The rows of a group lie close to one hidden flat surface of 9 dimensions, which may be shifted away from zero. Surfaces can cross.
Known rows, each followed by its group:
[  4 -28 -17 -11  12 -14   1 -17   2  -3 -11   9  14 -14  -7 -26  -1   4
 -11   6] -> Tamon
[ -8   1  25  -8 -22  12  -9 -17  -4   8 -17  -1  -4   8  -5   6   8   6
  37  -4] -> Risop
[ 23 -21  -5  -5  -4 -28 -17  -4   7 -10  11 -11  -2  33   1   5  -7   3
  -5   6] -> goz
[  9   4  -4  15  17 -30  12  13  -2   2 -12  13 -11   9  -8   1  26  -6
   8   7] -> Vesi
[  2  -1   3  11  10 -16  14  26  11   3  10  20  -7  13  -3   2  -5 -18
 -33   3] -> Gurot
[-10  23 -10   8  -6  32  20  23   1 -10  13  -9   1 -19  -1  -8   2   4
   1  -9] -> Bozav
[ -8 -15  24   4  -4  34 -19  -8  -1  32  -2  -4 -26  -3  17  23 -15  15
  27  -1] -> Vesi
[ 10 -16   4  -4 -10  15  -4   2  -8   4  12  -4   0   6 -10   6 -11  22
  12  -3] -> Bozav
[ 10 -10  -6   7  -7  -2  11  12   4  15  -5  21 -14   4   9  -2  -7   0
   3  22] -> Gurot
[-20   2   3  25  15  23 -10   3   6   7  -7 -15 -28  -2   1   1  -3 -21
   6 -12] -> Vesi
[ 14   9 -13  -7 -11   4   7   2 -18   1   5  11  30 -12 -23  -1  -4  10
  -4   5] -> Bozav
[ 10  -7   3   7   7 -15  -8   2  20   2   0   1   0   6  18  14  16  27
  -8  14] -> Gurot
[ -6  25  -1  30  22 -12  25  31  16 -10  -3   1 -25   5   0 -13  28 -17
  -1 -14] -> Gurot
[  8   4   3  -5   3 -16  33  22 -28   3  15  14  -2   5   3   0   7  18
   0  -1] -> Gurot
[  6  -9   6  -1   5  -6 -19 -10  -8  22  -5  16  22  -3 -20  24 -11   7
 -11  12] -> Risop
[ 13   4  16 -22 -10 -21  21 -14  10   4 -14  30   3  -1 -10 -26   3  -9
  18 -10] -> Bosu
[ -8 -19 -10  -3  -6  -3   8  -6 -21  -6   0  -6 -21  16   3 -29 -16 -13
   2 -10] -> Risop
[ 11  27   0   6  -4   8  18  23 -10  -1   5  11   6  -7 -15   8  11  -2
  17   2] -> Vesi
[  8   3   6   4   8 -33 -29  -5   1 -14  -6 -16   4  29 -10  32  18 -19
   8   8] -> Tamon
[-14  -5 -13  -9  -4   9   6  -6 -22  -8  12   0   8   0 -21 -20 -35 -32
 -27 -17] -> Bosu
[ 10  -3  -1 -23  -3  -7   6 -14 -30   4   2  15  22  -9 -22  -2 -17  -6
   4  -8] -> goz
[  3   4   6 -11   3  10   7  17 -20   0  26  -6  -7   3  15  21 -21 -11
  -3  -9] -> Tamon
[ 27 -32  -6  -8  23   4   1   6  -9  12  15   3  -7  -8  -1   7  -9  20
  17   3] -> Bozav
[  0  10  11  -5  20 -25   2   7   1  -2  -8  18  15  -8   0  25  21 -14
  -2  14] -> Bozav
[  4   6 -13  -9   6  -3  13  15  -8  -6   5  14  23 -16  -6   6  -3 -13
 -12  15] -> Risop
[-13   3  -4  10  16  19  -2   2  12  14 -14   2 -12 -28  27   6   4  -3
   7  11] -> Vesi
[ -2   1 -12  -5 -24  -9  -7  -7 -16 -10  -3  -3  12  16 -11  -4  -5  -2
  -8  11] -> Tamon
[  3 -12 -16 -13  16   3  11 -15 -19  -4  -8  -9 -21 -23  18 -31   2  -3
  30 -11] -> Bosu
[  5  12  -8  17 -18  15  15  12 -14   6   3   1  -6   5 -20 -18   3  24
   9  -6] -> Bozav
[ -8   0   1  -9  12  21  15   0 -32  12  -1  -1  -4 -32  17   0   6  31
  23  -6] -> Risop
[-23  10  21   7   5  13   9  15 -22   9   5   9  -2   3 -23  16  -5 -15
  -4 -16] -> Risop
[ -1  15  21  -3  -1   2   1   7 -17  18   6   6  18  -7   5  37  15  45
   2   7] -> goz
[ -2 -29  19 -16  18 -24   7   6 -12  -1  -7  10 -14  11  25  19  20   6
  19  18] -> Risop
[-10  -5   8 -19  -7  24  13   0  -9   4   7   0  -4 -17  25   0 -13  10
  12  -3] -> Tamon
[  2 -12  29 -10 -20   3 -24 -29  15  10 -12  -5  -4  17   7  11  -1  21
  25  -2] -> Bosu
[  3   1  -2 -24 -17   3   2 -10 -14 -17   3  -4  10   2 -13  -9 -17 -31
  13  -7] -> goz
[  0 -10   0 -14   2  18  -1  -5 -12   9   2   3  -2 -17  13   5 -17  -4
  13   4] -> Vesi
[ 38  16  -9   7   4 -32  22   5  16   7  -2  26  -9   9 -21 -31   0 -13
   5 -11] -> Bosu
[-13 -17  -7   0  22 -10  15   5 -12  -4  -5   4 -22  -2  16 -11  -1 -29
  -1   1] -> Risop
[-13   5  27 -12 -20  20   1  -1   4   2  -9  -2   0  -5  19  16  17  27
  31   8] -> Vesi
[-12  -2   2  16  -8 -20 -13  -8  -5   4 -18   2 -12  26 -11  -2   9 -15
  -4   6] -> Tamon
[-17   5  -9  -3  -5  -6  -5  12 -35 -18  -1 -13   7   5  16  33  18  -3
   6  28] -> Bosu
[-11   1  18  -7   0 -23   3  -6   6 -13 -22   4  -4  11   5   4  36  -4
  25   7] -> Vesi
[-17  17  -1   8   2  25   3   5   5   6  -6  -2   0 -27  25  10   9  10
   2  10] -> Gurot
[  8   4   5  -2  -8 -18   9   6 -21  -9  -4  -1 -11  21  -3   5  15  -1
  26   2] -> Bosu
[ 17 -27 -13 -20  12 -43  20  -2 -18 -10  -6  13   4   4  15 -16  21  20
   6  18] -> Vesi
[ 19 -18  12 -22  -7 -15 -11 -23   6   0   2  -2   9  10 -10  -4  -8  10
  11 -13] -> goz
[-13  16   8  15  18   3  10   3  10   7   3   5  -5  -5 -21 -14  -6 -20
 -18 -28] -> goz
[ 15   9 -28   2   5  15  15   0   4   1   5  -6   3 -33  18 -23   2  27
   5   0] -> Bosu
[-14  14   9  -2 -16  18  -5  -2 -22  17  -5  10  16  -9  -7  20  -6   9
   1   7] -> goz
[ -8   2   5  -9  13 -28  -8  -9   4  -7 -17   9   7   2   7  11  10 -34
  -3   9] -> Bozav
[ 10  -4   1  -5   2  -8 -11   9  -9 -13  29 -12  20  19 -26  19 -21  -9
 -28 -10] -> Tamon
[ 22   0 -28  -6   8   1  -8  -4  31 -14  11 -14  24 -25  18 -10  -4  18
 -21   9] -> goz
[  5  -3  -1 -28 -18  11  12  -8  -9 -24   3 -17  -2  -2  14 -16   3   3
  44  -6] -> Bozav
[  1   8  10  22  -3  -8  -2  14  -4   8   4   5  -8  25 -27   9   3  -6
  -7  -7] -> Vesi
[ 25  12 -29  20  12 -12   9  23 -18  -5   6 -13 -18   2  14   2  22  19
  19  13] -> Bosu
[ -4   4   8   1   9  -9   2  10 -21   5   5  -2 -29  15  20  22 -11 -34
  10  -3] -> Tamon
[ 11   9  11   2 -13 -15  -9   8 -13  -9   7 -14  -1  30  -4  24  19  14
  16   3] -> Tamon
[-13  -5   2   8 -12  25 -14  -4   9   0   6 -15  -8  10  -8  -4 -21 -12
 -10 -10] -> Bozav
[  3  26 -10  36 -13   6   8  30   0   5  17  -5  -6  16 -13   5   4  19
 -23   0] -> Bosu
[-11  -9 -12   8   1  15 -33 -24  -5  18 -14 -10   1 -11   9  13 -13   2
  -2  14] -> Gurot
[ 31 -12 -31 -19  -7  -2   3  -7 -25 -13  21 -11  13  -4  -7 -21 -23   3
   3  -5] -> Bosu
[-17 -21   7 -28  -4   9  -5  -3  -4 -15   7  -7  11  -5  24  17  -8  -1
  -8  16] -> Risop
[ -6  -3  -3  21  38 -30 -23 -14  -2   8  -8 -12  -8   3   4  13  13  -2
 -19  -6] -> Gurot
[  3   1 -27   8  -9  -1  -1   9 -17   6  16   4   7   5  -1   0 -29  -5
 -45  13] -> Tamon
[ 16  13 -14   0  -1   5  15  10   2  -4   8   0  11 -17   4  -9   8  27
   2   2] -> goz
[  7  -5  -8  -5 -27   1 -19 -25  -1  10 -17   1  17   0  -5  -2   2  29
  11  19] -> Bozav
[-10  12 -17  41  19  -5   2   6 -17   8 -13 -10 -34   7 -15 -16  10 -18
   6 -15] -> Gurot
[-15   7   1  -3   8   5  15   5 -34  12  -1   8  -6 -15   8   6  -2  -2
   3   0] -> Gurot
[ -4 -13  -3  24   7  -8 -11   3  -2  19  -3   8  -9  16 -12   4 -11  -4
 -30   3] -> Risop
[  1  -9   5  12 -19   4 -26  -9  26   2  -7 -13 -11  22  10   9   5  13
   7  13] -> goz
[ 14  -8  17 -21 -16  -2   4   3 -16  -8  14  -2   6  16  -9   9   6  21
  26  -4] -> Bozav
[-12  39  -8  13  -8  16   7  19   6 -17  -4 -15   5 -14  17   8  34  11
  14  12] -> Tamon
[ 20 -27 -14  -9  19  -5 -13 -16  -9   8  -7  -6 -11 -15  15   3  -2   1
  31  11] -> Vesi
[-29  16  -5  34   1  35  -8   5  15  21 -17  -5 -19 -19  18   6   6   1
  -2  11] -> Gurot
[ -7  18  20 -15 -22   8  10   7   0 -11  -8  10  11   2 -16   8  13 -16
  29   1] -> Risop
[-24   8  19   9  -1  18 -22 -11  11  16  -8   1   6   0  -9  18 -17 -20
 -24  -9] -> goz

New rows, each followed by its group:
[-15   2   3  17  -8  15  -6  10   8  15   4   9  -5   8  -6   8 -23 -18
 -33   5] -> Gurot
[ -8 -11   9   0  11 -14  13   7  -6  17  -8  24 -15   1  16   3   2   0
  -7  12] -> Vesi
[ 11 -10  14 -18  17  -5  14   8 -13  -1  11  -2 -16  -3  18   9   3   4
  25 -11] -> Tamon
[  4 -10 -21  -9  -3   4  10   3 -13 -12  12  -9   8  -6   3 -15  -5  16
  -7   4] -> Vesi
[  7 -21  -9   7 -11 -15 -18 -23 -10  11 -13   2 -12  23 -18 -17 -15 -10
   1   0] -> Bozav
[ -7  17 -10  15 -10 -20   7 -10   4  -3 -30  -3 -24   6  17 -26  36   7
  27  10] -> Bozav
[  4  15 -29  18   0 -11   9  -2   0   1 -18   7  -1 -14   6 -21  17   4
  -2  17] -> Bozav
[ -7  18  -7  -6 -24  -6  -6 -19  -2  -6 -21   5  21  -6  -5  -8  11  -1
   6  13] -> Bozav
[  2  -9 -10  -9 -31  16  -6 -23   6  -8 -12  -2  -3   8 -28 -38 -26 -38
  19 -10] -> goz
[  1   8  -5  -5 -17  -8  -3  -4  -6  -4  -1   5  25   3 -16   0  -2   2
 -12   9] -> Bozav
[ -6  10 -17   5  -5  13  21  10 -13  -2  10   1   2 -14  -3 -24  -8  10
 -18  -7] -> Bosu
[ 14   1 -11 -11   7 -28 -12  -7  -2  -8  -7  11  14   2  -2  11  -8 -39
  -8  18] -> Bosu
[-21  16  28 -13 -14  19   5  20   1 -11   3   8  20   1 -11  30   3 -19
   0   2] -> Risop
[  3  -8 -33   5   9   3  -4   5 -28  -7   8 -20  -3  -9  13   3  -1  10
  -3  14] -> Bosu
[ -5 -15  10   6  -7  23  -4  -3  -1   9  -3 -19 -25   0  27   2  12  44
  34   3] -> Vesi
[  4  -6  -6   8  10 -35 -18  -7  -8   3 -12  -1 -10  20   5  14   7 -21
   1  15] -> Tamon
[ 10  -8   2   9   0  -5  -5 -14  24   9  -7   2  -7   2 -10 -22   1   7
   3 -13] -> goz
[  3  21 -22  18  17   0  17  31   4  -4  10   4   7 -17   9   2  13   7
 -26  11] -> Bozav
[  4  -2 -11  13 -11  -4  -3   6   5 -10  -1  -7 -17  23  -7  -8  -4 -21
   0   4] -> goz
[ 16 -27 -26  16  27   0  -4   2 -17  17   6  -7 -30  -6   7 -12 -14   3
   4   1] -> Vesi
[  1   0  -7  15   0   6   6   2  -9  21 -17   9 -24  -8  17   0  11  11
  21  16] -> Gurot
[ 20 -19 -18  -7  13 -26 -28 -15 -13  -4  -3 -12  -3  12   4  17 -12 -30
   7  13] -> Bosu
[-14  13  23  16 -10  41  14  23   2   7   7 -10 -23   1  -4   4  12  22
  33 -19] -> Bozav
[ -6   4  -6  17  -2  11 -13  -2  26   1  -3  -9  -6   1   1  -3  -7 -14
 -17   0] -> goz
[  5 -15  17 -24 -21 -20 -11 -18 -14 -11  -4  -2   4  29 -12   3  -4 -11
  20  -4] -> Bozav
[  9   4   8  -8   2   1 -12   9  -9  -3  17 -12   2   8  14  35  -8  -1
   1   2] -> Tamon
[-15  17  -4  -2   8  27   1 -13  21   2 -13   1   7 -38   1 -16  -6 -24
   0 -10] -> goz
[ -7  11   5  22 -29  11  11  19  -5  -5  12 -13 -19  33 -16 -14   1  19
   0 -18] -> Bozav
[-13  15  -8  35  16  -2   2   7 -30  15  -5  -8 -22   0  -5  -1  16  16
   1 -11] -> Gurot
[  5  -1 -11   6   9  10 -18 -19  28   9  -4  -1  -1 -15   2 -12 -26 -25
 -18  -8] -> Bosu
[ 10  16  -3  -5  -6   1 -14   0  11  -9  -2   0  32 -11 -13  21  10  -1
   1  14] -> Vesi
[-30  27  18  16 -14 -11   1   9  26 -19 -11 -14 -17  23  30   5  35  -3
  -3   2] -> Bozav
[ -5   8   5 -28  17  -2   2 -12 -13  -2  -6   4  17 -29   9  11   0 -18
  13  -2] -> goz
[  6 -11 -12  22   6   9 -26  -7  -4   7   8 -28 -25  13   0   3 -19  -8
   1 -11] -> Bosu
[ 26 -26 -15  20  20 -37  -1   4 -15  20  -2  16 -16  22 -23  -6  -4   4
  -9   5] -> Bozav
[ -1 -26  15 -22 -10 -37  18   0 -21  -4  -2  21   2  26   4  -8   8  13
  -5   9] -> Vesi
[ 17  -4  -9 -15  15 -23  24  16 -26   5  14  19  11 -13  16   6   3  23
 -16  14] -> Gurot
[ 13   5   9   4   7 -18 -10  -1   1  11 -10  13   2   9 -16  21  10 -11
  16   9] -> Vesi
[-12  24 -17  19  13  11  15  19   1  -7   3  -5  -6 -15   0 -10   5 -15
 -14  -6] -> Gurot
[-14 -30  14 -16  -6  -8  11  -5 -24   5   4  11 -14  22   3 -12 -19  -3
  -7  -6] -> Vesi
[-25   9  24  10 -29  15 -28  -9  10   5 -10 -13   0  23   3  25   2   6
  -3   7] -> Tamon
[-14  17  19  -4  -3  11  19  -9 -18  14 -15  17  -5 -11 -26 -13   0 -16
  27 -26] -> goz
[-10  16  -3  39   7   7  12  19  10  12 -18   2 -43   4   6  -9  25   0
  22   2] -> Gurot
[  5  -1 -12   3   5   1  14  19  12   6   4  17   0 -11  14   0 -10 -11
 -20  18] -> Gurot
[ -1   1 -18  22  -7 -15  -4  18 -21   4  -3   3 -22  33  -7  14  -5 -31
  -9  21] -> goz
[  0   2   4   9  -3  -3 -12   6  28  -2   5  -4   3  13   0   8   1   1
 -19   4] -> Gurot
[  5 -17  10   5  -7  33 -13   0  -9  39  10   5 -12  -2   8  23 -31  30
   2   5] -> Vesi
[-12   7  -5  -6 -17  10  -3  -3 -27   1   0   5  13   1 -20   9 -26 -35
 -12   6] -> goz
[ 21 -11  25   9  -3  -8 -27  -4   1  33  -6  13  -5  19 -11  39   1  18
  24  12] -> Vesi
[  0   9  -7  24  13  -5  10  14   4   8  -8   3 -22  -6  12  -3  22   9
   6   7] -> Gurot
[ 21  -1  21   7 -12 -22 -12 -12  25  19  -8  14 -10  28 -17   0  -4  -3
   5  -6] -> Bosu
[-31   8  33 -19  -6  25   5  16  -4  -9   6   2  13  -7   3  32   5 -14
   8   2] -> Risop
[-15 -18 -15   3  27 -15  -9 -12  17 -10 -20  -9  -9 -13  31  -9  22  -8
  -1  15] -> Vesi
[-13 -11   1   5  -7   0 -13 -14  13  -4 -10  -3  18   4 -20 -10   4   8
 -21   0] -> Tamon
[ 22   3  -9  -2  -7 -15  15  21  -7  -5  19   5  11   7   0   0   8  40
 -12   9] -> Gurot
[  2   8  13   3 -26  11   9  17  -4   2  15   0   6  17  -6   9   3  36
  -3   0] -> Gurot
[ -1  11  -2 -24  -7  16  17  23  -8 -18  18   9  39 -19  -3  22  -1   1
 -10  15] -> Risop
[ -2  20  -7  12 -20  14   0  14  27  -1  -5   4  16  -7   7   8  15  18
  -7  26] -> Risop
[-12   9   5  16 -26  28   1  14  -5 -10  17 -22   0  16 -18  -1  -1  22
  -4 -16] -> Vesi
[-23  10  16  24 -12  -3   6   9   0  -3 -10  -7 -39  36 -10 -14  10 -23
  13 -22] -> Bozav
[  2   7   7  19  -9  -4  13  19 -12   8   6   2 -17  23 -11   1   9  21
   0  -6] -> Gurot
[  3  27 -19   4 -14  15  33  23 -19 -15  10   2   8 -12 -15 -24   7   7
  10  -8] -> Bozav
[-14   5   9 -13  21 -12  14   6 -10  -2   4  12   4 -12  11  10  -6 -27
 -14  -4] -> Gurot
[-16  15   6 -17  -4  20  10   5  12 -13   0   1  10 -22  16   3  -7 -29
  -2   1] -> Gurot
[-13  -6  -3 -13 -26  15 -21 -22 -20  10 -25   8   7  -3   2  15 -18 -28
  19  30] -> goz
[-18   9   2   0   0  19  15  12 -24   2   8   4  -1  -8 -12  -3 -11  -8
  -4 -14] -> Risop
[ -4  10 -15   6   5 -12  18  19 -36 -13   0  -8 -15   4   5   2  19  -7
  19   6] -> Bosu
[  3   4  -3   2 -34   3  21  20  -4 -15  10   1  -4  26  -7 -16   6  10
   3   3] -> Risop
[ -3 -11 -14   6 -14   8 -15 -24 -17  35 -32  28   4 -12 -14  -2 -17  -8
   7  30] -> goz
[ 14 -13 -23  -4  26 -29   0  -6  -6  -9  -2   5  -1  -5  -1  -9  -7 -36
 -13   2] -> Gurot
[-22  20  -3  -6  25   0   8  -1 -31  -8   3  -9  11 -29  10   6   5  -9
 -11 -17] -> Gurot
[ 15 -10  -7  -8   9  -6   4  -4 -15   7  -6  12   2  -9 -15  -4  -2  -7
  21   3] -> Bozav
[ 15 -11   4 -25   4  -7  -1 -27 -11  11  -4  14  21 -17 -20 -14 -16   2
   7 -13] -> goz
[  2 -28   0 -21 -15   7   4  -5 -24   2  16   0   5   8   4  -5 -26  17
 -11   2] -> Vesi
[ 17 -18 -37  24  -3  -1 -21 -13  -7  16 -15  -1 -17   8 -14 -16 -18 -10
   3  17] -> Gurot
[-19  18   4  13 -38  29   0  -2   6  -5  -7 -14  -6   9  -2 -13   8  20
  13  -5] -> Bozav
[  9  -3  14  22  -9  -6  -5   2  21   9   0  -6 -22  31 -12  -9  12  24
   5 -13] -> goz
[ -8   7   8 -24  -4  14 -13 -15  -8   1   4   1  32 -21  -2  17 -16  -5
  -7   0] -> goz
[-28  10  11  -4 -20   9 -11  -1  19 -25   6 -21  -2  19  15   4  -6 -23
 -18  -7] -> Bozav
[ 11  -3 -30 -17   1  -1 -10 -10 -19   4   0  11  33 -28   4  13 -21  -7
 -17  29] -> goz
[ 13  -6 -13  15   1  -4  -2  10  32   6  -7  12 -11   0  14  -3   4  -2
  -7  24] -> Gurot
[ -7  15  -5   4 -11  15  22  12 -34   9   0   4 -10 -13   7  -6   6  18
  23   0] -> Gurot
[-15   4 -12   4 -26  38 -10 -14   6  -7  -5 -19  -7  -4   3 -23 -20  -5
   6  -7] -> Bozav
[  4   7   2 -12   9 -11   1   5 -16  -7  16  -1  17  -2  -1  16  -8  -6
 -14  -5] -> goz
[-14 -12  26 -14  -2  28 -12 -17   3   5 -12  -6 -11  -6  -1  10  -7 -18
  38 -10] -> Bozav
[ 22 -20 -22 -22 -19  -7 -11 -21 -14   1  -6   5  16   0  -6  -6 -18  -4
  10  23] -> goz
[  1  12  -3   0   2  12  -3  -2  -6 -12  -2 -13  -1  -4 -17   0   1 -26
  25 -11] -> Vesi
[-12  -4   5  16 -18  28 -12   1   4  30 -11   9 -16   0  17  14  -7  19
   5  23] -> Gurot
[ 15   3  26 -10  -1  -4 -13  -5 -14  25  -5  23  32  -6 -32  39   4  18
  13  10] -> Risop
[ 25   7  -6  -6  -4 -15  11   9 -23  -8   5   5   6   9 -27  -1   8  -7
  30  -4] -> Vesi
[  7  -6  -6   5 -36  -4  10  10 -22   2  17   5  10  30 -24 -14 -10  38
 -24   0] -> Tamon
[ 13   2  -4   5  -2 -12  21  15 -26   9   3  10 -12   5   5  -1  15  32
  17   5] -> Gurot
[ -5  14 -15  35   6   6  -1  16  15  10  -1   2  -8  -4  -1  -1   0  -1
 -26   5] -> goz
[  2   3   0 -11  20 -19  17   2  -1 -14  -8   5 -14  -7  11 -10  16 -29
  24  -6] -> Gurot
[ 12  -7  11 -11  11 -11   1 -20   5  10  -5   9   4  -8 -13 -14  -2   6
   9 -18] -> goz
[-11  20 -23   9  -9  -1  -1   1   8 -20 -11  -8  26  -9 -14 -14  18  -2
 -16  10] -> Tamon
